The same things were measured in two ways. Each way mixes the same 10 hidden numbers, adds some noise and spreads widely along 5 directions of its own, which tell nothing about the thing.
In the rows, zero is written as 128.
Some things both ways: the first way, then the second way.
[ 94 127 137  96  98 146  78 137 139  86 140 124 117 150  55 147  78 173
 101 121 105]
[145 128 121 142 146 130 117 110 113 130 121 102 131 150 110 145  91]

[105 118 101 136 149 105 115 142 135 106 120 160 142  83 101 113 128 114
 120 114 168]
[160 100 126 130 125 135 134 169  79 140 146 162 157 152 128 141 103]

[150 141 165 130 157 108 141 167  96 160 161  98 160  95 147  93 128 123
 142 117 131]
[ 81 123 141 137 145 104 118 103 119 150 172 127 134 119 125 103 147]

[165  99 144 108 104 146 120 126 101 152 146 110 108 153 143 140 119 102
 128 118 126]
[104 108 117 138 133 123 128 121 103 127 134 135 129 142 156 139 120]

[124 134 133 149 166 105 135 118 132 105 106 138 113 101 140 117 164 107
 145 118 120]
[132 113 151 142 125 102 129 132 123  82 127 102 136 129  90 151 124]

[124 118 144 113 138  70 125 149 140 129 153  93 160  82 100 110 129 143
 148 119 135]
[172 122 130 157 125 104  92 111 149 114 116  86  96 111 175 109 120]

[121 134 133 149  91 145 157 136 132 143 120 110 152 123 138 102 115 143
 162 124 118]
[192 134 102 119 162 138  98 136 136 147 156 101 127 128 146 109 104]

[130 134  92 137 104 110  83 150 118 119 150 114 123 116 125 118 176 155
 149 119 168]
[149  73 141 123 131  70 102 115 121 111 137  86  99 136 113  97  93]

[106 107 112 126 134 109 103 136 155 130 133 137 129 113 121 129 143 118
 138 115 156]
[ 78  95 145 148 144 112 111 148 101  98 137 142 143 129 112 125 145]

[118  99 144 141 159 114 126 107 154 122 134 122 139 106 111 131 144 116
 112 113 139]
[ 67  91 120 141 177 123 129 143  88  97 168 137 157 156  96 157 127]

[102 174 169 173 183 103 134 126 144  94 122 147 131  90 148  88 182 150
 156 139 101]
[136 142 141 135 126 122  78 137 143 128  98  87  98 133 121 135 122]

[149 114 117  88  99  99 118 160 100 148 159  88 138 115 107 133 108 120
 130 117 151]
[120 112 161 152 109  80 120  91 144  92 120  92 116  90 114 109 150]

[158 149 154 102 117 119 132 119 110 119 118 140  90 109 149 134 136 116
 140 132  96]
[130  76 161 148  75  79 113 116  99 107  92 110 117 137 103 128 138]

[150 119 115 121 110 142  87 134 108 143 137 141 116 146 160 134 154 129
 128 122 141]
[ 51 139 118 124 150 145 129 119 122 108 106 136 135 147 146 149 140]

[125 156 171 150 122 144 165 108 150 118 109 153  90 105 179 112 158 103
 157 149 112]
[187 124 157 121  81 104  71 170 124 162 107 101  98 133 150 125 125]

[138 114 122 141 123 112 119 153 111 134 146 113 134 130 134 105 148 122
 159 120 124]
[ 66 110 122 144 157 117 125 118 117 124 166 139 124 115 145 119 152]

[106 136 130 162 117 173 122 120 151 103  92 143 118 129 122 113 134 144
 131  98 121]
[163  92 149 128 123  92 134 119 113 112 154 112 151 105  81 111  81]

[133 124 135  97 105 134 116 107 135 118 131  93 100 114 106 150 110 134
 128 113 154]
[151  89 136 106 147  98 130 137 106 122 151 105 128 181 114 122  98]

[113 134 143 135 132 131 132 122 143 127 132 117 159 103  91 115  77 158
 145 114 136]
[156 129 132 138 117 112 140 116 126 126 144 142 153 108 127  92 100]

[124 147 116 155 147 105 111 138 117 104 134 155 115  93 145 106 180 123
 142 136 152]
[114 187 148 102 126 110 145 131 154 124 153 108 132 141 137 159 143]

[152 132 147 145 150 149 122 137 111 135 104 174 108 121 203  98 158 100
 148 120 109]
[126  81 153 159  72 102 105 137  84 126  94 137 138 129 114 119 110]

[119 144 175 169 161 109 131 113 128  80 153 152 137  89 108  99 149 157
 129 151 111]
[ 88 131 134 126 123 105 118 130 121 136 156 115 120 138 109 149 129]

[103 164 139 123 134 141 130  95 165 131 107 105  86 163 135 158 118 126
 165 117 102]
[167 159 102 121 185 150 132 145 104 131 149 143 154 201 153 134 111]

[144  53 150 112 114 117 158  72 159 124 130  89 115 106  90 153 112  92
 123 105 149]
[ 48  80 123 125 155 123 156 153 118  98 174 158 124 120 168 144 158]

[130 126 132 130 134 137 106 109 140 129 137 164  94 132 148 133 111 115
 163 144 150]
[161 124 165 141  95  69 107 151 110 100 134  93 159 181  57 130  96]

[126 141 135 120 115 133 129 116 120 144 163  91 123 145 130 159 154 118
  95 144 149]
[ 58 145 128 103 196 135 113 127 118 110 144 109 133 158  81 166 162]

Other things, the second way, with their names:
<572>: [ 89 116 120 133 150 131 120 120 102 130 134 144 130 127 152 132 137]
<855>: [115  65 137 165 111 121  85 154  86 141 120 148 122 136 157  99 147]
<1391>: [136  81 154 181 107  94  70 127 125  91 108  86 117  81  95 124 140]
<419>: [140 162 139 111 129 130 120 143 156 152 140 113 118 124 141 123 119]
<238>: [156 142 111 102 154 149 107 162 117 156 145 139 133 154 155 124 127]
<1173>: [198 113 148 162  98  92  90 133 132 113 119  80 110 122 145 133  97]
<1111>: [ 86 131 140 124 147 166 105 165 137 111  99 135 133 105 132 143 171]
<1240>: [163 114 110  93 154 134 138 137 106 126 138 123 128 156 120 148 109]
<1509>: [155 147 156 135 124 100 140 129 113  82 127 109 176 152  45 158 125]
<1413>: [118 100 128 129 147 113 113 133 110  97 123 115 132 144 117 140 100]
<1101>: [ 95 156 160 156 135 109 132 107 167 101 133 103 124 110 123 120 145]
<758>: [115 116 141 110 158 119 128 155 115 136 164 126 140 166 113 126 132]
<150>: [112 105 141 134 137  86 123 120 129  89 161  80 126 137  85 154 133]
<1126>: [ 71 189 106 138 160 169 121 141 146 133 138 143 126 118 170 166 159]
<282>: [149 107  99 107 161 159  98 153  85 146 118 119 127 165 141 176  96]
<105>: [156  91 140 135 139  85  94 100 107 108 112  95 133 146  98  87 105]
<716>: [110 124 129 144 140 142 110 143 128 141 126 156 113 103 174 100 134]
<1069>: [  4 140  97 130 196 167 116 142 148  91 131 151 113 111 134 135 184]
<1402>: [100 130 109 123 169 126 136 132 106 131 174 145 134 145 159 151 101]
<368>: [ 92 156 145 129 179 129 151 103 157  83 148 114 149  98  92 136 154]
<981>: [127  77 121 133 143 100  92 139 110 113 144 102 111 133 127 124 104]
<893>: [107  98 139 130 150 112 107 136 135  66 110  98 144 118  85 128 116]
<49>: [213 182 136 177 165 121  83 128 132 133 162  90 152 145 116 137 101]
<271>: [138 131 110 120 142 131 150 130 123 137 163 147 137 133 173 119 105]
<663>: [139 176 127 136 127 137 115 136 152 131 132  98 116 133 136 164 144]
<1317>: [168 144 117 126 132 139 103 156 104 170 149 119 118 165 150 164 113]
<993>: [145 193 146 114  86 131 159 114 180 110  95 112 121 108 154 150 136]
<16>: [137 166 152 124 118 128 128 107 151 105  80  99 143 128 128 134 110]
<24>: [195 110 124 143 139 136  69 118 102 124  80  87 135 122  99 144  90]
<831>: [120  93 120 119 180 145  49 144 109 136 111  77 104 132  91 153 122]
<1163>: [100 126 126 110 158 156 149 113 125 126 112 143 120 101 148 141 125]
<1171>: [128 142  88  97 172 171  99 154 115 143 109 116 112 168 111 164 106]
<260>: [137 152 128 126 152 143  95 158 128 131 131 123 143 128 123 136 115]
<230>: [131 141 123 120 128 152 114 133 141 150 112 136  86  93 187 133 157]
<1005>: [151  75 111 111 165 138  99 121 103 157 132 122 118 109 123  96  72]
<914>: [138  88 112 143 127 140  80 158  98 142 100 117 115 171 147 124 102]
<1483>: [179 125 115 156 138 123 110 133 111 122 145 106 144 155 124 140 118]
<702>: [174 134 145 138  91 102 174 105 144 105 129 136 143 104 156 110  80]
<2>: [115 144 144 169  96 116 129 134 135  98 114 145 135  97 136 130 133]
<910>: [170 174 152 109 135 114 129  81 172 124 116  80 107  78 124 129 120]
<698>: [121 169 102 115 179 176 106 157 125 141 137 137 144 146 150 152 140]
<617>: [ 45 167 146 129 148 121 149 147 132 110 163 159 164 145 113 136 139]
<912>: [179 125 125 117 134 135 131 135 109 148 123 130 114 149 155 137 106]
<573>: [110 134 120 106 180 134 142 114 144 122 160 133 117  97 130 117 136]
<448>: [114 102 167 116  98  67 130 104 137 120 156  88 114  89 105 128 136]
<283>: [ 99 138 120 126 142 123 161 106 110 116 142 143 139 161 166 148 137]
<976>: [207 112 124 154 113 116  91 118 105 140 102  92 111 145 155 144  72]
<684>: [168 160 152 125 138 104 129 106 152 122 127 110 139 131 149  84  84]
<1442>: [157  96 128 118 130 157 104 177  91 136 103 155 113 132 140 143 172]
<108>: [128 172 156 141 123  93 143 107 151  97 162  83 140 111  87 183 137]
<178>: [ 55 104 124 145 164 128 103 140  95 127 146 138 139 149 116 140 135]
<792>: [100 148 112 136 123 145 131 138 117 153 120 155 120 176 182 120 129]
<395>: [114 201 100 132 188 177 130 128 161 136 149 133 141 120 154 140 109]
<690>: [102 146 126 132 146 148 102 132 130 128 110 115 126 141 149 147 140]
<825>: [178 127 113 127 134 154  89 145 125 127  78 106 117 145 142 133 104]
<1218>: [124 153 106 115 167 170 108 147 113 119 101 119 148 173 112 170 117]
<1329>: [125 133 127 114 138 140 104 136 128 124 115 110 124 114 116 150 145]
<341>: [133 125 108 144 124 154  86 150 106 152  95 142 104 137 182 138 121]
<44>: [186 116 121 159 125 122  93 128 115 104 103  90 114 128 114 156 119]
<226>: [138 114 137 148 139 137  70 144 120 104  88  86 126 124  83 156 129]
<112>: [130 111 107 132 159 138  99 119 121 111 101 104 120 145 122 124  99]
<526>: [ 85 156 122 136 145 148 114 123 127 125 129 119 140 131 128 163 164]
<842>: [ 88 149 109 102 184 150 115 122 132 114 129  95 118 154 143 176 159]
<385>: [109 126 143 126 150 115  92 124 146 111 133  90 139 114  77 109 122]
<292>: [179 212 159 100  81  99 177 102 171 113 126 100 136 122 137 166 114]
<489>: [178 142 130 109 154 130 115 121 158 112 120  92 119 105 138 116 109]
<1488>: [176  85 125 135 139 104  87 120  97 138 138 100 142 131  97 101  60]
<95>: [201 152 126 125 139 127 143 120 124 135 150 107 145 152 122 149  93]
<1498>: [ 96 131 173 129  92  92 121 140 139 119 136 134 128  92 133 113 162]
<1141>: [133  97 145 156  92  94 112 118 139 108 118 106  98  83 135 119 113]
<412>: [177 152 126 136 124 128  94 130 118 136 110  95 131 166 143 149 123]
<1205>: [ 88 147 137 129 187 141 114 150 134 113 171 120 148 117  94 155 172]
<202>: [ 79  70 106 125 198 129 104 155  91 117 180 117 137 171  96 142 121]
<970>: [ 92 164 127 117 130 157 178 147 137 134 145 188 141 121 185 134 144]
<1261>: [140  85 123 139 126 130  95 135 109 139 107 137 120 102 152  96  86]
<1165>: [139  87 153 156 109  85 129 102 109  97 114 121 140 121  97 102  98]
<665>: [135 168 150 127 159 109 121 142 132 153 184 102 130 177 141 147 130]
<426>: [104  91 114 120 142 149  78 136 109 149  98 116 102 111 147 138 118]
<516>: [147 147 147 127 148  86 100 116 149 120 174  66 129 120 106 141 113]
<896>: [114  92 135  96 145 128 144 156 111 104 125 149 119 130 131 135 147]
<1340>: [184  87 145 145  92 115  74 148 139 125  87  72 101 111 135 128  82]
<670>: [189 108 118 150 105 137 123 146  79 131 109 139 139 153 158 167 114]
<1292>: [146 124 106 109 112 142 169 113 118 140 117 149 129 141 160 123 102]
<1343>: [117 101 115 115 150 142  85 174 122 123 123 126 119 123 146 127 115]
<244>: [229 138 142 126 129 118  93 148 112 160 144 110 141 136 124 115  76]
<268>: [169 107 110 144 156 111 120 138 105 106 162 125 142 143 151 133  86]
<153>: [183 125 117 118 148 114 114 135 140 117 140  90 124 147 143 123  65]
<1286>: [119 110 131 157 139 124 122 121 104 120 147 145 137  98 118 131 152]
<1085>: [113  47 138 129 147 116  87 134  93 104 107  91 127 129  78 136 111]
<966>: [139  89 120 158 166 115  91 132  99 126 142 109 118 165 142 120 108]
<823>: [125 125 136 161  88 138 102 147 134 130  86 137 104 112 189 123 157]
<1219>: [131 165 146 103 124 121 115 128 170 107 111  88 103  79 142 166 129]
<1148>: [100  87 128 142 138 136  76 137 117 132  98 116 106 103 109 110 122]
<756>: [ 94 150 122 125 170 150 119 109 146 133 112 127 117 129 169 113 131]
<861>: [ 71 144 130 146 129 151 115 129 136 122 104 135 120  86 136 157 141]
<528>: [125 111 138 147 141 106 122 125 130  89 153 111 146 103  86 124 155]
<103>: [144 107 140 109 140 125  91 144 115 136 120  97 116 126 131 149 103]
<1460>: [123 162 133 120  98 132 132 125 151 125 108 111 113 116 161 164 122]
<1448>: [121 157 119 127 137 151 133 128 125 142 106 143 110 152 156 137 135]
<1108>: [189 168 135  96 128 128 117 157 148 140 135  95 129 162 127 139 125]
<393>: [171 121 131 117  86 122 128 137 112 151 117 130 117 133 142 137 118]
<990>: [ 99  92 139 133 138 104 107 138 111 101 141 112 126 126 103 136 166]
<43>: [142 129 123 100 179 147 100 147 115 156 141 104 128 171 145 136 109]
<835>: [105 100 142 133 116 107 184 128  78 113 164 166 160 155 127 160 138]
<1337>: [ 82 166 163 109 152 123 132 129 155  95 118 108 124 123 104 161 166]
<1024>: [168 163 150 125 105  78 115 114 132 128 149  96 138 137 105 127 116]
<333>: [160 104 124 151 137 108 108 127  91 150 148 124 116 169 145 116 117]
<263>: [131 162 146 112 124 117 144 114 171 109 118  93 116 128 118 135 109]
<1373>: [148 101 142 154 118 106 116 137 101  74 119 111 149 132  78 158 158]
<1443>: [155 116 126 150 129 136 112 147 112 144 128 136 105 139 164 129 127]
<1330>: [140 128 143 138 102 134 122 121 141 130  90 138 111  80 135  98 136]
<1248>: [119 162 136 176 105 106 119 117 150 106 149 117 136  95 140 136 149]
<982>: [ 70 141 144 122 143 133 128 144 123 126 124 156 155 148 102 105 143]
<221>: [159 182 149 146 113 107 129  92 156 118 133  94 135 117 125 134 154]
<624>: [ 79 156 130 123 169 149 126 134 126 110 133 134 145 136 130 157 178]
<122>: [123 144 144 124 152 142 114 113 174 100 103 113 125  60 120  93 143]
<1291>: [112 141 155 141 111 129 132 141 141  97 108 135 140  94 126 141 158]
<741>: [205 152 124 132 160 130  99 127 147 118 129  84 128 126 128 128  96]
<1440>: [110  96 116 148 127 143 107 161  73 131 104 165 136 166 161 143 125]
<1089>: [132 183 136 143 150 125 137 105 146 105 143 106 152 122 126 163 106]
<86>: [127 144 137 130 122  91 148 117 148 107 165 118 146 128 130 115 105]
<1327>: [107 108 120 133 139 114 131 146 120 104 155 121 120 145 131 150 122]
<1478>: [110  53 140 160 120  85 102 128  71 115 146 120 153 158 102 111 123]
<197>: [ 92 132 122 132 123 145 125 134 139 117 108 118 119 129 176 160 130]
<275>: [190 101 132 148  82 124 110 132 134 109  81  89 112 109 139 144  79]
<1263>: [113 120 101 147 162 157 108 126 119 140 126 140 124 129 144 114 126]
<1385>: [171 117 116 121 130 130 106 138 102 146 118 120 115 164 164 135 108]
<964>: [101 101 115 108 145 132  96 156 102 137 121 101 130 192 108 153  99]
<620>: [107 110 122 108 171 120 136 149  81 125 184 151 148 151  98 156 161]
<571>: [144 139 110 127 155 145 140 129 110 123 138 131 133 157 141 157 145]
<1193>: [100 135 162 129  99  86 137 110 141 123 151 121 140 105 116 111 154]
<1427>: [186 189 144 123 149 118 144 107 150 130 148 115 145 125 126 120 102]
<581>: [167 103 114 170 119 114 117 137  87 126 142 131 140 171 161 137 119]
<883>: [165 140 134 127 138 111 143 114 134 112 156 120 147 106  97 119 127]
<212>: [124 102 115 121 174 132  95 148  93 120 144 115 149 144  62 146 103]
<274>: [170 183 182 138  77  88 118 125 175 128 137  88 131  92 123 124 145]
<1297>: [142  89 120 131 125 132  78 139  92 129  83 107 116 154 133 139 117]
<50>: [140 113 139 141 134 120 116 141 119 131 146 137 140 121 132  99 136]
<525>: [ 86  97 118 159 147 123 102 141 101  94 124 142 125 125 124 132 154]
<181>: [115 168 137 117 147 114 192  94 154 107 168 146 124 106 149 128 167]
<984>: [105 100 150 127 128 100  97 129 119 102 109  90 132 141  87 130 109]

Some of these things the first way, each followed by its name:
[132 145 147 154 171  97 137 160  95 130 141 104 173  99 126  84 122 138
 160 120 109] -> <1263>
[119 166 119 158 148  94 148 139 108 115 124 117 150  91  97  98 119 141
 155 122 126] -> <883>
[ 85 184 125 157 198 108 121 160 130 120 128 103 152 100 130 105 165 133
 127 107 144] -> <1427>
[128 121 164 123  90 176 150  84 153 121 109 137  94 147 126 156 123 115
  99 123  95] -> <282>
[ 95 120 109 102  33 149 115 123 153 106 135 144 129 133  63 156  87 161
 100 142 139] -> <1329>
[145 107 133 140 114 123 125 142 122  98  97 171  96 109 126  87  98 116
 180 104  97] -> <1340>
[104  90  99 133 102 159  91 138 137 126 144 138 117 175 136 140 121 114
 132 136 150] -> <2>
[107 122 159 133 175 122 114 119 148 123 145 120 133 129 108 132 128 120
 106 109 115] -> <1089>
[113 148 142 115 126 112 128 148 135 140 137 137 156 108  99 129 111 139
 106 118 116] -> <24>
[128 129 144 111 140 116 129 145 130 142 136 101 140  92 129 121 126 115
 116  99 157] -> <43>
[ 94  99 124 103  27 161  99 128 159  85 139 129 127 117  74 148 126 170
  66 131 160] -> <448>
[131 123 151 115 120 111 147 134 129 135 127 121 141 113 125 119  97 120
 144 127 107] -> <1483>
[114 143  97 167 117 140 107 142  82 110 171 132 153 143 129 123 162 146
 105 167 171] -> <1171>
[120 125  79 131 107 117 126 119 122 120 124 107 122 106 125 147 168 109
 114 122 194] -> <896>
[153 124 163 141 139 132 119 118 116 118 129 160 131  92 148 105 140 134
 129 134 132] -> <964>
[ 74 143 145 126 199  69 120 170 157 134 149 112 150 114  94 104 104 121
 158 116 110] -> <49>
[129 161 126 143 108 142 115 134 120 135 145 146 108 146 156 125 150 138
 150 149 130] -> <1024>
[115  78  97 129 118 118  97 140 145 151 164 109 143 138 116 143 147 110
 121 116 184] -> <268>
[ 79 139 116 138  77 177 132 130 174 132 103  97 164 133 118 126 123 163
 119 106 142] -> <122>
[111 140 140 139 111 134 151 112 155 134 130 117 138 110 122 129 112 135
 143 137 146] -> <238>
[ 90 152 123 159 148 109 140 129 134 108 149  77 176  88  80 115 158 162
 101 119 164] -> <573>
[117 114 110  97  98 131  71 173 113 119 152 133 116 155 110 133 129 129
 112 118 134] -> <976>
[124 128 152 153 160 117 129 131 138 132 138 128 161  85 110  98 120 142
 136 106 140] -> <1261>
[132 143 100 138 134 110 118 149 108 116 108 134 100 111 144 105 134 109
 178 111 147] -> <758>
[135 135 137 146 109 131 146 144 109 135 132 130 124 133 143 112 143 118
 134 127 108] -> <831>
[129  98 129 149 132 131 124 142 111 136 162 129 143 149 135 117 127 107
 130 143 130] -> <1126>
[116 102 134 153 120 133 114 139 127 104 144 128 145 118 130 107 161 132
 114 128 141] -> <1141>
[ 95 140 145 149 179  93 131 148 140  95 122 117 150  80 132  92 177 129
 124 122 127] -> <1443>
[110 146 150 141 133 111 152 113 137 109 119 126 118 127 130 129 146 123
 132 142  81] -> <44>
[133 145 130 130 143  97 146 131 131 144 117 124 123 107 144 129 144 104
 146 118 120] -> <624>
[104  91 121 142  75 147 128  96 183 119 130 140 127 126  92 139 105 142
 144 133 155] -> <1343>
[117 156 153 150 148 100 139 145 134 109 102 168 152  78 145  93 158 140
 136 128  83] -> <526>
[158 103 107 101 117  76 114 174  87 140 154 139 139  94 126 107  99 100
 169 134 151] -> <823>
[129 111 120 133 129 131 105 114 141 133 147 124 122 128 120 142 152 125
 120 120 159] -> <1413>
[137 155  81 130 150  69 126 166  62 123 164  64 149 102 104 120 160 116
 133 122 173] -> <181>
[110 124 104 155 144 109  93 140 136 108 139 132 147  99 104 105 150 153
 147 111 168] -> <153>
[102 117 147 116 102 141 124 112 173 102 121 135 113 109  86 144 120 134
  96 110 135] -> <103>
[134  88 156 113  99 160 133 105 134 104 111 136 110 126 102 133  79 121
 117 116 105] -> <275>
[103 125 133 128  96 156 117 138 134 116 140  97 157 119  64 124  83 171
 100  98 146] -> <1005>
[131 114 140 130  86 150 123 139 126 129 134 141 136 121 122 117 131 136
 108 121 127] -> <426>
[125 132 142 119  97 148 118 127 144 118 105 148  95 143 133 126 116 133
 152 119  86] -> <690>
[130 158 127 137 102 113 130 129 132 112  98 148 111 113 151 125 196 136
 133 126  96] -> <842>
[118 150 119 141 113 103 142 145 111 102 129 117 127 109 108 112 138 133
 140 128 115] -> <230>
[140 141 131 131  86 181 122 114 100 106 104 122 121 139 139 126 125 149
 115 122 119] -> <1292>
[113 126 131 144 114 124 131 121 159 122 122 150 123  99 142 116 149 123
 148 130 151] -> <1498>
[152 158 140 103 124 101 145 152  86 146 143 105 118 126 132 121  95 113
 163 131  96] -> <221>
[139 141 125 128 140 111 128 132  92 105 130 136 130  91 124 114 130 126
 132 133 144] -> <993>
[116 134 145 142 120 140 120 125 136 118 131 146 109 152 144 123 141 130
 144 142 101] -> <341>
[135 135 113 143 116 118 120 156  91 105 130 150 106 143 141 105 131 111
 168 145 107] -> <663>
[168 146 139  86 100 113 133 135 101 154 129 133  76 150 138 142  75  99
 186 131  85] -> <412>
[154 124 110 111 131 105  81 168  75 130 168 123 125 129 127 112 105 133
 165 136 155] -> <792>
[137 116 112 133 159 119 102 136 106 120 124 112 124 110 109 114 114 118
 141  92 153] -> <702>
[113 162 125 167 120 133 164 105 138 122 112 127 116 128 158 133 192 106
 121 139 120] -> <620>
[136  99 119 148 119 103 117 135 122 129 159 123 143 111 117 115 151 132
 145 131 161] -> <981>
[109 140 143 137 111 141 149 102 163 135 117 135 120 137 116 136  97 131
 154 131 101] -> <698>
[115 156 149 130 174 138 111 135 155 150 118  91 131 112 153 121 142 139
 147  87 147] -> <684>
[176 136 166 109 155 109 146 105 101 148 137  92 103 121 145 143 135  95
 127 116 107] -> <283>
[105 115 142 127 132 102 122 136 161 103 124 145 119  96 115 114 136 126
 141 117 118] -> <1173>
[145 118 132 116 144 142 110 143 106 159 145  95 129 135 155 128 132 109
 118 102 148] -> <1165>
[110 118  74 106  79  96 117 148 134 129 128 150 135 111 115 143 142 114
 117 139 151] -> <1373>
[ 67 141 112 167  95 170 109 122 175  92 108 166 139 142 112 124 158 173
 112 136 126] -> <212>
[125 148 174 143 130 170 171 114 122 142 127  82 151 126 149 120 115 123
 116 128 120] -> <1330>
[173  84 171 101 113 127 139  99 119 124 119 130  91 121 111 138  76  98
 145 109  98] -> <197>
[126 141 104 117 158  85 115 157  89 123 170  93 146  91  96 130 140 114
 101 123 183] -> <912>
[130 126 138  90 114 139 129 120 111 119 142  91  99 147  71 155  55 117
 123 116 118] -> <95>
[138 112  79 129  69 158  95 175  99 160 149 128 139 161 146 113  98 129
 162 122 171] -> <385>
[150 170 147 150 124 127 156 115  94  99  99 156  98 110 141 103 123 123
 161 138  86] -> <393>
[119 132 139 121  93 161 157 109 145 149 123  76 130 130 119 146 109 130
 123 112 140] -> <489>
[148  83 138  79  91 131 118 141 127 158 145 108 124 144 145 150 106  90
 121 128 130] -> <581>
[133 137 152 100 116 120 163 101 117 130 135  83 123 124 107 158 103 112
 112 133 113] -> <571>
